All rows are made from the same 8 directions, up to rounding. Whole rows:
[[-0.06  0.97 -1.33  1.62 -1.24  2.05  1.58  1.85  0.25 -0.37 -2.09 -0.24
   0.22]
 [-0.79  0.80 -0.57  0.62  0.13 -0.25  0.20  1.46 -0.48 -0.24 -2.06  0.99
  -2.53]
 [ 1.19  0.09  0.34  0.63 -1.16  0.02  0.98  1.27 -1.75  0.20 -1.57  1.20
  -0.54]
 [-0.52  1.03 -1.61 -0.27  0.63 -0.91 -0.21 -0.86  0.76  0.44  0.96  0.14
  -0.25]
 [ 0.70  0.10 -1.03 -0.85  2.79 -1.57  3.53 -0.61  0.80  0.97  1.81  0.36
  -0.51]
 [-1.18  0.14  0.19 -0.22  0.89  0.66 -1.96 -0.25  0.25 -0.33  0.84  0.27
  -0.18]
 [-0.27  1.16 -2.14 -0.53  1.22 -0.03 -1.72  0.62  0.04 -0.93 -0.17  1.22
  -0.72]
 [-2.93  2.72 -1.02  1.59 -0.81  1.87 -2.89  0.02 -0.54  1.59  1.63  1.83
  -0.43]
 [ 0.94 -1.28  0.11 -0.07 -1.67  0.26  0.22  1.72  0.78 -2.31 -3.94 -2.16
  -0.03]
 [ 0.38 -1.21  1.97 -0.01  0.01  0.41 -1.05  0.44 -1.31 -0.87 -1.15  0.58
  -0.64]
 [-0.75  1.64 -2.54 -1.13 -0.75 -1.09 -3.66  0.69  0.34 -0.51 -0.01  0.47
  -0.33]]

The start of a row, then its end:
[ 0.46 -0.63  0.25 -0.09 -0.83  0.65 -0.80  0.86  0.03 -1.25 -1.53]  [-0.71  0.44]
[-0.78 -0.50 -0.36 -0.06  0.33  1.48  0.42  0.59  2.20 -1.06 -0.31]  [-2.24  1.05]
[ 0.17 -0.13  0.98  0.72 -0.20  1.22  0.87  0.56 -0.88  0.56  0.26]  [0.64 0.38]
[ 1.07 -0.08 -1.83 -1.17  2.91 -1.04  3.29 -0.74  1.73  0.12  1.82]  [-0.58  0.70]
[-0.49 -2.07  5.03 -0.05 -0.30  1.32 -0.36  0.19 -1.64  1.41  2.12]  [0.23 0.79]
[ 1.12 -1.37  1.59  0.38  2.16 -0.42  4.51 -0.42 -0.37  0.49 -0.10]  [ 0.30 -1.03]
[ 0.50 -0.68  0.86  0.01  0.43  0.75 -0.45  0.88 -0.94 -0.95 -1.05]  [ 0.69 -0.40]
[-0.08 -0.02  0.14 -0.04  0.27  0.82  0.05  1.48 -0.29 -0.33 -0.47]  [ 0.39 -0.26]
[ 2.51 -0.10 -0.12 -0.23 -1.14 -1.87  1.28 -0.53 -1.83  0.71 -0.29]  [1.15 0.34]
[ 0.16 -0.19 -1.81 -1.26  0.83  0.33  1.57  1.79  2.59 -1.01 -0.09]  [-2.23  1.14]
[ 1.76 -0.47 -0.03 -0.52  0.70 -1.04  2.87 -0.18 -0.36  0.76  0.83]  [0.27 0.57]
[ 0.44  0.83  0.29  1.75 -1.43  2.22  1.92  2.31 -1.74  0.99 -0.91]  [1.47 0.25]
[-0.96 -0.42  1.53 -0.40 -0.89 -0.04 -1.90  0.07 -0.19  0.44  0.73]  [-0.36  0.10]
[ 1.24 -1.58  1.39 -0.72  1.18  0.34 -1.67 -1.99 -0.64 -1.17  1.07]  [0.19 1.49]
[ 1.96 -0.58 -0.80  1.65  0.30 -0.98  0.79 -4.33 -0.39 -1.76 -2.60]  [ 0.05 -0.41]
[ 2.45 -2.08  1.09  0.50  1.70  3.17  4.71  0.08  0.72 -0.80  0.83]  [-1.38  3.57]
[ 1.01 -2.39  4.79 -1.31 -2.09 -3.14  0.29  1.26 -2.60  1.34 -1.01]  [ 0.25 -2.00]
[ 3.51 -0.59 -0.86 -0.18 -0.28 -1.26  0.46 -1.49 -1.71 -1.18 -1.34]  [1.11 0.92]
[ 1.29 -0.81 -0.29 -0.85  3.82  1.79  1.79  1.29 -0.04 -1.25  1.02]  [1.10 0.74]
[ 0.59  0.86 -1.59  1.04  0.13  2.81  1.52  1.26  0.23 -0.28  0.09]  [0.27 1.88]
[-0.33 -0.72  0.90  0.31 -0.42  0.34 -0.01 -0.63  0.60 -0.31 -0.38]  [-1.17  0.31]
[ 0.62  0.17 -0.55 -1.87  1.43 -0.33 -1.59 -0.60 -0.16  0.61  3.80]  [0.90 2.05]
[ 0.58  0.03 -0.05  1.48 -0.41  2.40  2.25  0.34  0.08  0.10 -0.22]  [-0.33  1.62]
[-0.75  2.46 -3.31  0.67 -0.02 -1.85  3.07  1.25  0.87  1.29 -1.30]  [ 0.53 -2.61]
[-0.10  2.12 -3.68  0.68  1.01  0.48  0.10  0.24  0.49 -0.69 -0.76]  [ 1.17 -0.56]
[-0.16  1.25 -1.54  0.17 -1.77 -0.73 -0.67  1.43 -0.26  0.03 -1.70]  [ 0.28 -0.93]
[ 1.47 -0.33 -0.74 -0.30  1.29  0.04  1.68  0.06 -0.04 -0.58 -0.07]  [0.32 0.49]
[-0.05  0.08 -0.23 -0.54 -0.11 -0.42  0.24  0.76  0.31  0.23  0.19]  [-0.27 -0.03]
[-1.45  0.53 -0.73 -0.92  0.25  0.57 -0.99  1.49  1.47  0.15  1.21]  [-0.92  0.48]
[-0.04 -0.07  2.00 -1.53 -0.72 -0.17 -1.15  2.22 -1.87  2.17  3.02]  [1.52 0.81]
[-2.21 -0.89  2.74  0.01 -2.14 -0.92 -3.83 -0.81 -0.02 -0.11 -1.06]  [-1.26 -1.51]
[ 0.94 -2.34  3.61  0.72 -2.05  1.25 -1.01 -0.37 -1.36 -1.02 -1.78]  [-0.92  0.99]
[ 1.83 -0.63 -0.18 -0.30 -0.20 -0.90  0.82 -1.19 -0.32 -0.32 -0.13]  [-0.19  0.98]
[-0.99  0.06 -0.40  0.63 -1.20  0.53  0.34 -1.61  2.23  0.29  0.61]  [-2.61  1.63]
[-0.68  0.51  0.07 -0.41  1.11 -1.93  1.54 -0.79  0.14  1.88  1.81]  [ 0.59 -1.33]
[ 0.48  0.78 -2.32 -0.18  1.38 -0.97 -0.16 -1.28  0.53 -0.88 -0.34]  [ 0.52 -0.54]
[-1.05  0.60 -1.01  1.02 -1.62 -1.00 -0.59 -1.64  1.31 -0.35 -1.89]  [-1.56 -0.93]
[ 0.40 -0.26 -0.76 -0.75 -1.93 -0.86 -0.62 -1.16  1.72 -0.05  0.59]  [-2.57  2.28]
[-0.32  0.59 -0.67  1.98 -1.25  1.38  0.30 -1.98  0.61 -0.04 -0.57]  [-0.82  1.11]
[-0.56  0.59 -0.83  0.70  0.68  0.11  0.71 -0.54  0.50 -0.03 -0.37]  [ 0.12 -0.78]
[-0.66 -1.33  0.67 -0.92  1.53  0.67 -3.09 -1.49  1.25 -2.17  0.29]  [-1.25  0.66]
[-0.62  0.08  1.37 -0.11  0.04 -0.79  2.24  0.21 -0.22  2.58  2.24]  [ 0.22 -0.28]
[-0.81  1.05 -0.89 -0.19  0.16 -0.23 -1.67  0.26 -0.29  0.23  0.48]  [ 1.02 -0.66]
[-0.98  1.08  0.44 -0.42 -2.57 -1.25  2.47  2.53  0.23  3.63  1.87]  [-0.67  0.13]
[ 0.39 -0.34  0.91 -0.39 -0.66  1.94 -0.29  2.76 -0.82  0.01  0.38]  [0.34 1.37]
[-1.74 -0.01  1.49  1.71 -1.05  0.79 -0.05  0.97 -0.44 -0.16 -2.76]  [-0.02 -2.54]
[-3.35  0.99  2.39  0.23  0.81 -0.67  1.49  1.76 -0.71  3.86  2.68]  [ 1.60 -3.14]
[-0.33 -1.66  1.76  0.08  1.67 -1.04  2.85 -0.84  1.06 -0.26 -0.99]  [-1.36 -1.84]
[ 1.47 -0.44  0.68  0.42 -1.70  0.12  2.58  1.30 -0.77  0.73 -0.86]  [-0.31  0.79]
[ 2.85  1.08 -3.30 -0.35 -1.44  0.30 -1.61  0.72 -1.11 -1.68 -1.43]  [1.12 2.11]
[ 0.85 -1.09  0.92  0.42 -0.21 -0.29  2.95  0.29  0.30 -0.15 -1.53]  [-1.09 -0.38]
[ 0.41  0.11  0.30 -1.72 -3.26 -2.48  1.21  2.67  0.27  2.21  0.66]  [-1.51  0.62]
[-0.61  1.04 -1.79  0.80 -1.85 -1.38 -1.24 -0.64  0.61 -0.83 -2.94]  [-0.70 -1.62]
[ 3.53  0.30 -1.22  0.66 -2.36  0.64  1.87  1.11 -1.97 -0.10 -1.41]  [0.98 2.31]
[ 0.11 -0.44  0.78 -0.22 -0.64  0.55 -0.14  1.14 -0.22 -0.05 -0.18]  [-0.29  0.44]
